The groups are shells around one centre, one inside the other: the same stretched ball of 5 dimensions in 7 sizes.
Known rows, each followed by its group:
[-184 -118 -80 172 -283 -363 -57 429 -146 399 -35 -578 -215 -151 808 98 -224] -> K
[-76 -339 34 -26 15 -409 -144 -2 -144 -20 -77 -460 -368 -188 245 -25 -174] -> P
[-161 -363 0 -78 -96 -399 -143 77 -364 295 -160 -578 -317 -220 583 19 -242] -> Q
[-54 -342 10 -10 -95 -485 -185 -112 -158 145 -96 -597 -469 -197 489 -49 -249] -> K
[-228 -290 -13 -20 -1 -89 -11 605 -194 -91 -55 -164 84 -138 125 85 -43] -> R
[-209 -429 91 -377 477 -397 -51 231 -551 -168 -213 -283 -144 -320 -513 105 -86] -> M
[-131 -472 14 -286 184 -253 -120 272 -305 -224 -146 -174 -62 -221 -269 -18 -111] -> N
[-185 -41 -59 187 -93 -314 18 617 -35 111 34 -392 -103 -140 345 151 -114] -> X
[-260 -289 60 -45 113 -255 -13 356 -403 106 -128 -401 -128 -217 256 137 -89] -> P
[-227 -243 -85 -262 197 -287 6 801 -355 -55 -120 -146 159 -248 -383 148 -112] -> N
[-133 -467 92 -248 283 -340 -118 41 -360 -200 -163 -305 -237 -247 -214 2 -102] -> M
[-184 -154 -86 139 -224 -182 -26 638 -46 117 8 -310 -1 -107 478 84 -127] -> N
[-200 -247 78 -78 225 -527 -49 91 -435 187 -148 -609 -391 -286 183 141 -167] -> M
[-48 -405 -45 -482 387 -608 -151 218 -352 -211 -181 -277 -205 -338 -761 -2 -224] -> M
[-150 -113 -49 -63 142 -563 -29 428 -236 129 -69 -484 -239 -263 -41 147 -192] -> Q
[-143 -44 -48 -6 190 -535 13 534 -123 -9 -10 -402 -192 -240 -205 169 -140] -> R
[-309 -70 143 126 400 -287 141 510 -299 -106 -21 -355 -142 -220 -115 290 68] -> X
[-280 -229 19 -6 37 -292 4 442 -421 261 -127 -471 -122 -222 419 172 -126] -> N
[-113 -354 -20 2 -146 -223 -131 229 -103 -8 -60 -332 -165 -131 390 -37 -151] -> P
[-171 -51 42 216 57 -444 12 289 -95 111 13 -554 -348 -181 357 162 -106] -> X
[-169 -236 -93 -250 92 -559 -79 439 -423 268 -168 -488 -169 -302 5 113 -270] -> R
[-90 -468 -64 -602 396 -590 -156 292 -512 -121 -251 -260 -119 -370 -772 11 -252] -> M
[-227 -264 121 -40 270 -427 -19 109 -424 89 -133 -538 -343 -266 149 152 -98] -> N
[-65 -457 -134 -190 -344 -379 -254 139 -252 317 -168 -490 -220 -188 636 -119 -356] -> M
[-244 -294 64 -329 535 -441 22 448 -541 -133 -177 -280 -83 -338 -627 194 -68] -> X
[-71 -529 -126 -551 111 -470 -217 308 -443 -4 -248 -253 -56 -305 -370 -71 -305] -> P
[-244 -172 -63 42 -140 -314 -22 537 -307 355 -90 -490 -97 -191 572 143 -186] -> N
[-105 -631 -52 -454 -10 -340 -246 79 -489 89 -269 -337 -141 -263 84 -110 -283] -> R
[-267 -35 -47 242 -170 -227 52 687 -142 276 7 -438 -46 -132 636 195 -103] -> Q
[-204 -289 10 -432 566 -496 5 539 -515 -197 -182 -209 -28 -354 -877 175 -99] -> Q
[-146 -330 70 -318 492 -553 -57 175 -430 -170 -166 -364 -269 -332 -582 109 -122] -> P
[-78 -189 9 -43 194 -537 -70 196 -108 -105 -35 -427 -336 -229 -161 67 -151] -> Q
[-107 -357 -15 -168 2 -561 -169 -3 -363 259 -174 -616 -405 -268 340 3 -290] -> K
[-142 -92 -17 285 -183 -259 -26 410 83 45 66 -409 -201 -88 544 80 -97] -> K
[-217 -76 -25 167 -112 -435 -10 389 -226 386 -48 -629 -278 -195 666 168 -193] -> K
[-119 -428 -15 -346 171 -545 -163 77 -472 127 -222 -489 -297 -313 -52 10 -266] -> X
[-173 -260 -1 -104 55 -546 -94 138 -414 322 -159 -637 -360 -277 359 97 -249] -> R
[-62 -264 26 53 -13 -436 -129 32 -54 -21 -33 -485 -395 -172 276 -12 -173] -> Q
[-195 -136 130 -122 598 -606 52 235 -370 -158 -91 -449 -351 -329 -555 229 -47] -> R
[-206 -245 -86 -7 -131 -113 -27 713 -140 6 -36 -177 127 -126 224 72 -98] -> K
[-160 -48 24 117 188 -441 32 431 -74 -68 21 -407 -240 -196 -54 172 -69] -> X
[-28 -347 -132 -206 -108 -439 -191 309 -110 9 -93 -325 -158 -199 26 -71 -274] -> P

New rows. What belongs after each?
[-323 73 70 446 -46 -198 146 617 -104 217 67 -506 -155 -110 713 290 12] -> R
[-129 -111 -91 -116 167 -510 -21 597 -151 -30 -40 -326 -106 -246 -308 131 -166] -> K
[-39 -402 -181 -197 -312 -351 -229 345 -123 152 -114 -333 -91 -164 341 -118 -322] -> N
[-185 -417 -74 -428 241 -266 -70 641 -411 -176 -175 -67 158 -264 -548 57 -129] -> M
[-56 -546 -84 -639 300 -578 -217 185 -509 -89 -271 -276 -147 -357 -645 -57 -298] -> M
[-48 -378 -147 -166 -275 -422 -222 233 -166 222 -127 -443 -200 -187 428 -92 -333] -> X
[-60 -405 -79 -93 -172 -209 -172 306 -35 -120 -55 -208 -73 -124 183 -95 -175] -> K
[-165 -242 73 -243 548 -464 13 385 -318 -336 -92 -223 -147 -298 -780 155 -32] -> N
[-109 -476 -98 -307 -133 -406 -214 185 -399 250 -216 -445 -178 -245 319 -63 -320] -> X
[-148 -141 -45 -94 156 -558 -40 400 -253 112 -82 -469 -238 -266 -69 133 -194] -> X
[-211 -250 -27 -356 394 -529 -15 528 -508 22 -181 -335 -76 -345 -517 175 -166] -> N
[-311 -99 65 154 152 -156 113 661 -232 -17 -11 -292 -1 -163 154 243 32] -> N
[-232 -68 -50 238 -233 -278 7 552 -133 340 -8 -515 -138 -134 770 152 -151] -> Q
[-210 -1 5 131 180 -393 79 613 -110 -22 26 -368 -135 -193 -45 223 -53] -> P
[-239 -48 -57 34 118 -305 73 816 -173 7 -9 -265 46 -193 -85 215 -65] -> X
[-187 -370 -25 -505 476 -506 -55 478 -562 -106 -224 -235 -31 -366 -763 125 -163] -> Q
[-133 -256 39 135 -110 -356 -100 60 -141 151 -50 -558 -375 -158 625 30 -163] -> X
[-37 -619 -8 -506 196 -512 -262 -117 -455 -70 -261 -373 -303 -312 -264 -118 -281] -> K
[-158 -377 139 -103 300 -376 -73 -16 -328 -145 -123 -410 -342 -240 -55 59 -71] -> K
[-283 -123 22 167 2 -134 67 657 -184 47 -6 -301 11 -138 337 190 -15] -> N
[-61 -300 -138 -327 113 -495 -132 488 -196 -95 -109 -234 -63 -257 -432 3 -235] -> Q
[37 -646 -175 -549 -149 -493 -353 41 -324 73 -254 -332 -186 -264 -25 -229 -414] -> R
[-156 -406 70 -367 434 -540 -96 89 -520 -69 -215 -411 -290 -338 -419 78 -163] -> N
[-137 -149 -3 -194 448 -524 16 518 -220 -261 -54 -240 -124 -283 -735 162 -80] -> K
[-166 -356 -56 -8 -289 -255 -144 250 -264 317 -125 -489 -174 -156 773 -10 -237] -> Q
[-199 -264 -98 39 -324 -234 -100 460 -232 365 -95 -464 -81 -145 789 45 -230] -> M
[-244 -307 139 -11 228 -310 -14 128 -407 37 -126 -472 -286 -232 223 135 -57] -> K
[-304 34 44 157 286 -266 169 818 -179 -89 34 -264 16 -191 -161 312 50] -> Q
[-143 -537 15 -312 69 -336 -180 62 -466 65 -228 -391 -205 -254 135 -41 -215] -> M
[-342 -172 10 -125 262 -272 90 753 -505 116 -134 -304 77 -266 -94 269 -56] -> R
[-323 -77 86 -91 543 -374 151 711 -437 -115 -80 -274 -13 -294 -534 328 32] -> Q
[-153 -7 -39 208 -17 -379 24 558 28 25 61 -398 -169 -145 205 154 -97] -> K
[-326 -11 27 295 -48 -175 114 685 -199 226 13 -436 -53 -138 594 262 -23] -> M
[-113 -305 -154 -131 -187 -213 -113 640 -89 -12 -58 -166 91 -142 105 -20 -191] -> M
[-88 -211 -60 21 -44 -292 -73 452 27 -146 11 -239 -96 -135 22 17 -120] -> M
[-246 -110 105 279 5 -306 29 223 -200 200 -18 -591 -337 -159 674 180 -62] -> Q
[-182 -10 48 164 208 -467 55 410 -96 -14 27 -466 -284 -204 22 208 -64] -> N
[-181 -166 -91 -152 71 -513 -43 530 -337 227 -117 -455 -133 -273 30 140 -231] -> Q
[-49 -523 -170 -504 -3 -351 -220 453 -289 -109 -191 -115 70 -245 -372 -111 -279] -> Q
[-145 -345 35 -439 558 -592 -59 272 -491 -191 -195 -309 -197 -367 -807 114 -145] -> Q
[-242 -209 38 205 -185 -252 -38 244 -261 347 -68 -593 -268 -148 908 115 -145] -> R
[-133 -383 -4 -376 295 -591 -122 152 -502 75 -220 -463 -277 -339 -268 59 -240] -> N
[-349 -96 45 -45 359 -255 143 803 -421 -19 -77 -253 77 -250 -244 307 17] -> M
[-104 -398 -170 -356 -44 -300 -147 615 -250 -40 -141 -136 115 -215 -222 -34 -234] -> N
[-55 -319 -100 -32 -205 -276 -156 344 12 -47 -26 -273 -114 -125 251 -70 -194] -> Q
[-156 -181 10 202 -124 -225 -41 347 -12 13 19 -381 -184 -106 479 60 -89] -> X
[1 -519 -164 -439 -56 -382 -253 318 -191 -128 -162 -163 -31 -220 -276 -151 -292] -> Q
[-15 -586 -80 -603 220 -554 -258 77 -424 -125 -256 -278 -193 -328 -545 -116 -305] -> Q
[-186 -307 -103 -391 246 -371 -43 721 -404 -76 -161 -145 126 -286 -552 108 -160] -> N
[-22 -528 -8 -361 164 -439 -221 -10 -258 -208 -168 -289 -260 -251 -297 -110 -217] -> N
[-35 -501 -133 -360 -160 -496 -269 98 -333 225 -213 -459 -241 -253 241 -121 -374] -> Q
[-222 -389 -74 -352 91 -371 -92 485 -554 218 -232 -359 -11 -293 5 84 -231] -> K
[-198 -288 53 -1 112 -182 -20 392 -200 -135 -55 -249 -75 -163 64 85 -35] -> X
[-126 -439 59 -420 430 -593 -132 11 -532 -56 -235 -441 -332 -359 -441 47 -200] -> K
[-219 81 51 287 167 -442 106 502 -66 51 64 -504 -272 -183 174 261 -34] -> K
[-232 -101 -109 73 -162 -273 5 748 -183 255 -33 -372 23 -161 420 153 -158] -> Q
[-208 -273 -23 -194 235 -222 5 682 -263 -216 -83 -98 115 -214 -413 120 -46] -> N
